There are 9 hidden switches. A switch that is on adds its own fixed numbers to the row, and there is some noise. The rows also spread widely along 12 directions, which tell nothing about the answers.
Known rows, each followed by its switches (1 for on, 0 for off):
[ -9  10   0 -12   6   3  12  -4 -19  14   1  -4  13 -10  -8  -7   3 -17
   1  -7 -20  -3 -16  16  10  10   7  14 -11  10  -1 -11 -13  -5  -4  12
   6 -13  -4  -9 -10  20]	0 1 1 0 0 1 1 1 0
[ 14  -5  -1   1  -2   8 -11  -1  10 -12  -1 -14 -15  -7  -2  -3   0  -5
  -5  16   6   0  -6  -5  -4  -5 -11 -18 -13  -9  -9  -3 -20   2   7  -3
  -4  -8  -3  -5  16 -11]	1 0 1 0 0 1 1 0 1
[  5   7   4  -8 -12  13   3  -6  -7  -9  -5  -1   7  -1  -3  -9   5   8
   6  -2  -9   4   2   4   9   0  10   8  -7 -18  -3 -12  -8   2  13  -5
   5  -2   4 -10   1  10]	1 1 1 0 0 1 0 1 1
[  4 -10   9   1 -21   9  -9   5 -22 -21  -1   5   6   3   6  -5  -1 -20
   1 -21   6 -15   9 -18 -15   0   4   5 -11   5 -14  11 -20  -3 -16  15
  10 -15  26  -2   7  -2]	1 1 0 1 0 1 0 0 1
[  0   3  28   1  10   1  -1 -12 -24 -26  16  -5  22  16  -6 -17   9 -27
  23   5 -15  -3  -5 -21  42  11  29   4   3  25 -29   3   0  10 -15  10
 -13  15  13 -10 -43  11]	0 1 1 0 1 1 0 0 1
[  2  -4  22 -13  -7   1   4  -3 -17 -16  -7   5   1   4  -8  -8  -1   3
   9  -8  -4   2  18  -5  -2  -6   4  19 -13  -4 -17  -2  -9   0  -5   5
   2 -10   4 -11  -4  18]	1 1 0 0 0 1 1 0 0
[  0   3   9 -11  -7  -4  16 -16 -18   7  -3 -13   4 -14  -9  -2  -2 -23
   3   3 -11  11   8   9   8   3   5  11  -8  12 -17   0  -8  -6  -5  -3
   4   5  -9  -4  -4  15]	0 0 1 1 1 1 0 0 1
[ -9  -5   0   3  -6  20   8   1 -18   6  -9   5  11  -6   3 -10   2 -19
 -10  -4  -4 -19 -26  -5  10  -4  18   3 -13   5   6  -3 -26   6   7   9
   5 -14  17   4 -18  -4]	1 1 0 1 0 1 0 1 0
[-14 -10  -2   2  -5  21  12   7  16   9 -26   5   5  24   0  -4  -9  -2
  -1  -9   4  -2  -9 -12  31 -31   5   8 -14  -2  10   8 -20   5  14   3
 -12 -10  21 -13  -2  -1]	1 0 1 0 1 0 0 1 0
[ 22  -6  24 -14   4  18 -22   2 -14 -24   6  24   0  -3  11 -15   9  32
  -9 -16 -12 -21   2  -2 -41  15  -2   0 -21 -44   3 -33  -3   1  15   3
  12 -46  15  -7   4   9]	1 1 0 0 1 0 1 1 1
[  5  17  -5  10 -10   8  -1   7  -7  -5  -5  -3   3  -9  -7 -13   9  -9
   6  16  -4  -2 -13   9  32   0  18   4  -6   3   5   7 -27   2   4  -7
  10  -1  -7  -6  -3  -9]	1 1 0 0 0 0 1 1 1
[ 11  21   2   1  14  10 -14   4   7   0  34 -14  -4 -10  -6   9  28   5
  -5  24 -17 -19 -10  20   0   2  -5 -27 -16   6   0  -3 -15  -7  -6  -9
  -3 -24 -10   3  27 -12]	0 1 0 1 0 1 0 0 0
[  2  -9 -15   6 -23  15  -9 -13 -21 -36   3 -18 -12 -23  15  -8  10 -25
  -1  -1   2  -6 -32 -15 -24  27   4 -23   9  -6 -14 -16 -21   2  10  11
   1  20   5  18   1   1]	1 1 0 1 0 0 1 1 0
[-24  20  -6  -7 -54  26  -5 -18   7 -26 -32   0 -15   2  19 -10   7   6
  38 -27  12  26  21   8  -4  11  12  19  -9 -11  -4   3 -24  14  -8   3
  -2  20  29 -13  21   2]	1 1 1 1 0 1 1 0 0
[  1  19   3  -4  -5  10   0 -11 -14  -3   4   1   9  -5   2  -8  16   1
  10  -3 -17   3  -8  14  16  16  13   5  -1   0   0 -13  -6  -1   7  -4
   4  -5   0  -5  -7   8]	0 0 1 0 1 0 0 1 1
[ 21  -9  29  -2  -1  10   5 -24 -25 -26  18  -6   3 -10  -5  -5   9  -6
 -14  26  -5 -12  -6 -21  -4   1  14 -25   5 -12 -23 -14  -3   3  17 -12
   0   2   0  26 -22  -5]	0 1 0 1 0 1 0 0 1
[ -3 -13  30 -24  30   5   7  -6  -5   8  11   3 -10   3 -14  -4   6  13
 -14  12 -23 -17  -7   8  -9 -21  -8   5 -29  -1  -9 -18  -4  -9  12   8
 -17 -35  -8  -7  -1  25]	1 1 0 1 0 1 0 0 0
[ -1   3  11  -6   3   7  -8  -2  -4 -20   0  -1  -3  13  -6  -7  11  10
  17  -2  -4   1   2  -4  11   2   2  12 -10  -1 -14  -1  -5  -1   0   8
  -8 -10   9 -19   6  13]	0 0 0 0 0 1 1 1 1
[-11  -8   3  -8  11  15  -8  -7   4 -12   8  -6  -3   9   6  -3   6 -10
  -1  -1  -4 -13 -19  -9  -3   1  -3  -8 -11   6  -8 -14 -11   3  -2  18
 -18 -11  20  -5  -3   7]	0 1 0 0 0 1 0 0 1
[-13  -5   2 -12   2   8  14  -4   4   7  -9  -3  13   4   2   0 -12  -3
   6 -12  -4   3   5   0  11   0   1  14 -13  -4  -2 -13  -1  12  -5   4
  -2   1  11 -12 -11  16]	0 0 0 0 0 1 1 0 0
[  1  -6   4  11 -10  10   4  -3 -22  -9  -6  -3  11 -10   5 -12   0 -33
  -3   4   3  -9 -21 -19  17   9  18  -7   0  13  -8  -1 -22  15   2   3
   3   5  12  11 -35 -11]	1 0 0 0 1 1 0 0 0
[ 12  16  -1   3 -17   3 -11  -8 -18 -14   3  -6 -15 -32   4 -12  13 -13
   0  13  -5   2 -12  12 -11  19   9 -12  -2  -1  -4 -13 -26   0   9  -3
  10  -1 -16   8  -3  -8]	1 1 1 0 0 0 0 0 0
[ 13  -7  10  -8   9   0  -5   6 -11  -7   1  -4   7  -6  -4 -15  -4  -6
   2  -1 -14  -5  -3  -1   1   8   6  10 -19 -13  -9 -14  -7   4   2   5
   4 -11  -1 -24 -10  15]	1 1 1 0 1 1 0 1 1
[ -6  18  14  -5 -18   4   0 -25 -14 -16   9  -7 -17  -2  -5   4  26  -7
  14  10  -9  10   5  10   1   0  -2  -9   3  23 -18   3 -16 -10   0  -4
 -12   3  -9  18  16   1]	1 0 0 0 1 0 0 0 0
[ -2  -7 -17  -9 -34  14  23  -9 -29  -1 -21  -6  -3 -21  -2  -1  -3 -18
 -17 -16  -1   4 -16   2 -22  -6  -2   4   6  -9  -2  -4 -26 -22  20   5
  17  -1  -4  18  19  16]	1 1 1 1 0 0 1 1 0
[  6  17  10   3 -14  -2 -17   6 -16  -4  14   9  24 -11  12   0   1 -20
  16 -23 -10  -9  28  14  -4  30   8   4 -18   6   0  -2 -14  13 -38   1
  24 -14   9  -6  -2 -11]	1 1 0 0 0 0 1 1 0
[ -8   6   5 -15  -3  10  18 -28  -7  -8  13 -12   2   2  -6  10  14   5
   5   9 -19   7  -7   8   9  -3  -5 -11   9   4 -14 -20   5  -7  11  -6
 -14  15 -12  21   5  22]	1 0 0 0 0 0 1 0 0

New rows, each followed by its switches (1 for on, 0 for off):
[ -3  -8  11  -2   0  11  10   1  16   8 -27   8   8  12  -3 -13 -22  -4
  -1   4   4   2  11  -6  30 -23  11  13 -23 -15   7   4 -18  16   7  -6
  -3  -5  11 -18 -15  -6]	1 1 1 0 0 0 1 1 1
[ -9  -6  23 -25  -6   3  28 -28  -2  22  -8  -1   6  -2  -8  10 -12  -7
 -10   0 -10   8  25  12  -8 -19 -12   6 -18  -2  -7 -14  -4   0   4 -11
  -4 -11  -1  11   4  13]	1 0 0 0 1 1 0 0 1
[  7  -9   0  -9  11  -4 -16  10  -5  -8  -4 -10 -35 -22  -9 -14   5  -5
  -9  13  -1  -7 -18   7 -31   1 -18   1 -26  -2  -9 -10 -29 -12   7  16
  -4 -29 -17 -18  17  11]	1 1 0 0 0 1 1 0 0
[  1 -11  -2   0   7  18  14  10  16   8 -16  -1  -5  13 -10   0  -8   5
 -23  13   6  -9 -16 -12  19 -43  -2  -5  -8 -11   9   6 -21  -9  28  -3
 -10 -19   3  -3   6  -3]	0 1 1 0 0 0 0 0 0
[ -9 -12  23   2   8  -2   2   4 -12 -11  -7  -1   2  22 -13 -14   0 -25
  12   3  -3  -7  -3 -19  29 -18  11  16 -17  27 -19  20 -20   3 -10  17
 -17  -9  12 -19 -17   7]	1 1 0 0 1 1 0 1 0
[  6  21  15  -9  18  13 -18 -11  18 -11  14  -5 -12  -8   3 -13  17  24
  13  23 -15   0  -4  19   5  16   6 -13 -21 -20   0 -28  -4  18   6  -9
 -13 -11  -6 -16  -6  -2]	0 1 1 0 0 1 1 0 0
[ -6   0  10 -15   8   2  20  -6 -25  15  -1   4  19  -7 -11  -6  -1  -5
  -1  -6 -21  -4  -8  11  14   3   8  20 -12   3  -3 -17  -3   0   3   4
   9 -11  -5  -4 -20  25]	1 0 0 0 0 1 1 1 0
[ -9   2  17  -2 -19  14   3  -7  -7 -17  -2  -1  -3  14  -1  -3  13  -9
  12  -3  -1  -4   7  -8   8 -14   8   3 -10  16 -14  16 -20  -2  -8   4
 -10  -6  19   1   9  -1]	1 1 0 1 1 1 0 0 0
[ -8  -6 -18 -11  -9  -3  13  -8  -3  -7  14 -34   6  -2  -5  18  -3 -31
   3  -4  -7   4   0  -1  -4   0 -18  -7   6  16 -22  -1  -5 -15 -14   8
  -7  19  -4   3  25  21]	0 1 0 0 0 1 0 0 1
[  3   9 -17   7 -29   6   9  -6 -20 -31  -6 -23  15 -10   3 -14   4 -24
  26  -4  -7  18 -12  -9  31  24  23   4  19  -2 -18  -2 -10   7   2  -4
   6  50  -4  -5 -15  17]	1 1 1 0 1 0 1 1 0
[ 21   6  -7  -8   7   1   7   4 -12  -3  14 -19   7 -17 -13  -2   8   9
  -2  15 -20   2 -11  11  13   4   0  -1   1 -13 -10 -17   1 -11  17 -11
   8   4 -25 -11   7  22]	1 0 1 0 0 1 0 0 1
[  8  16  14  -1 -24   6  -2 -10  -8  -8 -10  -1   7 -14   5 -11   2   2
  25  -2  -6  17  29  11  13  19  21  14 -16 -15  -7  -4  -8  21  -4 -19
  12  13   1 -16  -9  -2]	1 0 1 1 1 1 0 1 0
[ -7   3  -6 -15   1   5  25  -4   0  16   7 -14  23   5 -13  16  -2  -5
  -1  -2 -17   1   5  14  21 -15  -9   6  -6   7  -4  -4   0  -9  -6  -6
   2   1  -6   1  16  21]	1 0 0 0 0 1 1 0 1
[  7   1  15  -2  -2  12   4  -7  -7  -4  11  -4   9   3  -3   2  11  -5
   0   4 -11  -7   0  -1   8  -5   2 -13 -10   4 -10   1  -8   0  -4  -6
  -2 -12   6   7   5  -3]	1 0 1 1 1 1 1 0 0
[ 11  -1  15  -6   8  11  26  -3 -29  25  -8  13  31 -12  -9  -9  -7  -9
 -23   0 -16 -11 -16   2  18  -1  19   9 -10 -12   9 -17  -9   4  16  -8
  22 -27   0   8 -37   5]	0 0 1 0 1 1 1 1 0
[ -7  -3  -3 -13  -6  19   7 -13  -4  -6 -14  -7  -3  -9   5 -14   2   2
   4  -3  -9   5 -20   4   2   7   6   7 -10 -14  -4 -20  -9   5  16   3
  -6   5   7  -9  -4  19]	1 0 1 1 1 1 1 0 1
[-11  -4  -1  -6  -7  11   3  -8 -13  -3  -5   2   4  -1   7  -1   2 -17
  -2 -20  -4  -7 -13  -2 -11  11  -3   1  -7   6  -2 -11 -14  -1  -3  13
   0 -14  15   5  -2   8]	0 0 0 0 1 0 1 1 0
[ -5  28 -10   4 -21  24   3  -4   1  -5  -2   1  -1  -3   2   2  21   9
   1   6  -1  -1 -13  13  14  -4  10  -8   4  -1  13   1 -25  -4   9  -8
   4  -9   5  14  15 -12]	0 1 0 0 0 0 1 0 0
[  5  -1 -20   4 -26  19  16 -14  -1  -1  18 -20  23  -9  10  29   0 -23
 -20  -2  -2  -8  -6  -4  -8   0 -15 -44  16  -3   0 -11  -9  -2   0 -16
  11  14   4  47  22 -15]	1 0 0 0 0 0 1 0 0
[-10  -9   2  -6 -13  31  24 -26  -8 -13  -1  -4  14   4   9   3   1  -4
 -12   0  -3  -7 -21 -19   8  -7  13 -18  14 -13  -3 -18  -3   5  22  -4
  -7  16  18  33 -17   6]	0 1 0 1 0 0 1 0 0
[-15 -14   5  -9  -1  -6  22  -4  -9  21 -17  -7   6   0 -14   3 -19 -32
  -4  -5  -2   3   4   2  11 -17  -7  17 -20  19  -7   7 -19  -1  -9   9
  -1  -7  -3  -6  -3  11]	1 0 0 0 0 1 1 1 0
[ -8  -5 -11   2   8  15 -10  15  34  -3   0  -8   6  17   9   1  -9  -3
   7  -1   2 -11  -1  -6  21 -13  -4  -4 -20  -4   6   0 -12  14  -7   4
 -15   0  18 -21   8  -5]	1 1 0 0 0 0 0 0 1
[ 21   0  19   2  -6   5  -8   5 -26 -26   3   7   3   7 -10  -7  12   8
   3  -4  -1  -5   2 -16   2   0   6   2   0  -7 -17   6  -9 -10   6   3
  10 -22   5  -6   3   3]	0 0 1 0 0 1 1 1 0
[  9  -7  11  -5  -5  26   7 -11 -12 -11  10   6  22  15   0   4   7   2
 -17  -5  -9 -19 -13 -13  -1 -13   3 -20   1 -18  -2 -13  -6  -5  14  -2
   4 -22  20  20   6  -2]	1 1 1 0 0 1 1 1 1
[ -8   7  -4   1  -6  18   3 -12  -1   0  10  -9  10  -5   8   6  11 -13
   0   4  -7  -8 -17   3  11   5   3 -18  -1   9   0 -13 -12  11   0  -2
  -5   3   9  16  -5  -7]	1 0 0 0 0 1 0 0 0
[  8  -3  -6   3  -7  -4  -3   6 -13 -10  -5 -16 -12 -14 -13  -8   3 -23
  -2  13   1  -2 -13   0   0  -2  -4   2 -11   8 -12   9 -30 -11   1   7
   5  -7 -12  -9  14   1]	1 1 0 0 0 1 1 1 1
[ -9  32 -12   0 -34  13  -2 -20   2 -14   7 -20  -3 -11   7   5  23 -15
  24   3  -9  17   3  23   5  19   0 -14   1  11  -8  -1 -22   2 -14  -9
  -1  17   0  10  27  -7]	1 1 1 0 1 1 1 0 0
[ -2  20  -8   4 -12  13   4 -10   0  -7   3 -14  11  -5   2  -7  11 -16
  16  12 -12   8 -10   9  37   7  19  -6   5   9  -2  -2 -15   8   0 -10
  -4  23  -2   0  -9  -3]	1 1 1 0 1 0 0 0 1
[  3 -11   1  -7  13  -5  -4   4  -8   1   1  -7   0  -9  -3 -11  -9 -24
  -3  -2 -12  -7  -9   2  -2   4  -2   5 -18   3  -7 -11 -15  -1  -2  14
  -1 -10  -6 -19  -7  13]	1 1 1 0 0 0 0 1 1
[-10  16  -4  -9  -1  17   7 -15   6   5  -3  -5   6 -13  10  -7   6   3
   9   3 -15   4 -11  19  15  18  12   4 -11  -9   7 -22  -5  14   4  -8
  -2   9   2  -4 -11   9]	0 0 0 1 1 0 1 0 1
[  4  16  14   5  -1   5  -6  -4  15  -1   7 -13  -8  -3  -8  -3  13  -6
  12  29  -7   0  11  16  21  -3   4 -10 -29   6  -5  11 -23  12 -12 -18
  -8  -5  -8  -9  14 -19]	1 1 0 1 1 1 1 1 0
[ -7  -8   9  -8 -10  20  14 -31  -3 -10   7 -10  12  16   1   9   6 -16
  -3  -1  -8   0  -8 -11   6  -8  -6 -23   2   3 -15  -9  -4   0   5  -2
 -15   4  18  24   7   1]	1 0 1 0 1 1 1 1 1
[ 19  -7   6  -5   4  -5 -29   3   7 -18  17 -15 -16 -10   4   4   4   2
   3   4  -2  -5  16   4 -33  15 -24 -15 -24 -14 -15 -14  -7   2  -8   0
  -1 -16  -6 -15  31  -2]	1 0 0 0 0 1 0 1 1
[  2   6   4  -1 -10  10 -15  -7 -17 -23  12  -1   5  -3   7  -5  14 -15
   6 -10  -3 -11  -8  -3 -13  23   3  -8  -6   3 -10  -8 -15   1 -13  13
   6 -14  17   2   4  -3]	0 1 0 0 0 1 1 1 1
[-14 -14  23 -16  -8   9  23 -16 -22  -4 -12   7  23  13   1 -12 -13 -13
  12 -23 -16   3  11 -12  17  -3  21  25  -7  -2 -14 -10   3   8   0   8
  -5  13  17  -7 -32  30]	1 1 1 1 1 0 0 1 0
[ -2  -6   6 -11 -14   0  -3 -14 -15 -14 -13  -1 -18 -22   8  -8  -6  -8
   2  -9   4  10   6  -2 -28  17  -2   8  -6  -9 -12 -19 -12   4   7   8
   3   1  -3  -1  -9  12]	0 0 0 0 0 0 0 0 0
[ -3  -4  13 -15  -2  18  -9   4 -19 -32 -28  15 -22  11  -4 -34  11  22
  10 -16   0   1 -22 -13  -7  -3  12  34 -11 -15  -9  -7 -18 -12  23  27
  -8 -28  20 -34  -5  31]	0 1 1 0 1 1 1 0 1
[ 19  -5 -10   3  10  -1   8  12 -28  -9  21 -22  -1  -6 -25   9  20  -7
 -17  17 -12 -14 -33  -6   5 -12 -10 -12  10  12 -16   5 -11 -35  17   3
   4 -15 -23   7  22  16]	0 0 0 0 0 1 0 1 0
[ 10 -17   5   1  52   3   1   8   1  14  31 -16  22   3 -10   0   2 -26
 -21  22 -23 -33 -40  -6  23   0  -6 -23 -20  14  -5 -15  -1   3  -5   8
 -12 -24  -3  -5 -19   1]	0 0 0 0 1 1 1 1 1
[ -7 -12  -6  -2 -33  13  11  -6 -17  -9 -22  -4  -8  -9   4   0  -5 -17
  -5 -14  12   2  -4 -13 -14  -8   0   6  -3   0  -9   5 -24  -5   9   8
   5   1  14   9   9   4]	1 0 0 1 0 1 0 0 0
[  2  -3 -12  12 -10  21   9   6  15  -9 -26 -11  -1   9  -7 -13  -5  -2
   2  21  14   6 -20 -17  48 -26  15  -1  -2  -8   1  12 -23  11  24  -9
  -8  15   7 -13  -8 -11]	1 0 1 0 0 1 1 0 1
[-20   3  -8 -15 -12   4  24 -16 -16   8   0 -13  15   4  -9  10   3 -24
   8 -17 -16   8  -6  11  12  -2  -7   8   1  22 -12  -1  -8 -13  -8  12
  -2   7   0   5  12  25]	1 0 1 0 0 1 1 1 0
[ 24   1 -10  13 -12  -7  -4  11 -12 -28 -16 -20 -11 -19  -7 -21  -5 -19
  12  19  10  17  -9 -15  25  11  15   5   6  -5 -17  12 -21   1  11  -7
   9  25 -18 -21 -12   1]	0 0 1 0 1 0 1 0 1
[  6  11   7  -4   1  -4  -5  -4   3  -7   8 -10   1  -6  -4  -4  -1 -11
  13   9  -8   7  15   8  16   6   5   2  -9   4 -11  -1  -8   4 -10  -4
  -2   7  -9 -15  -2   3]	0 1 1 0 0 0 0 0 1
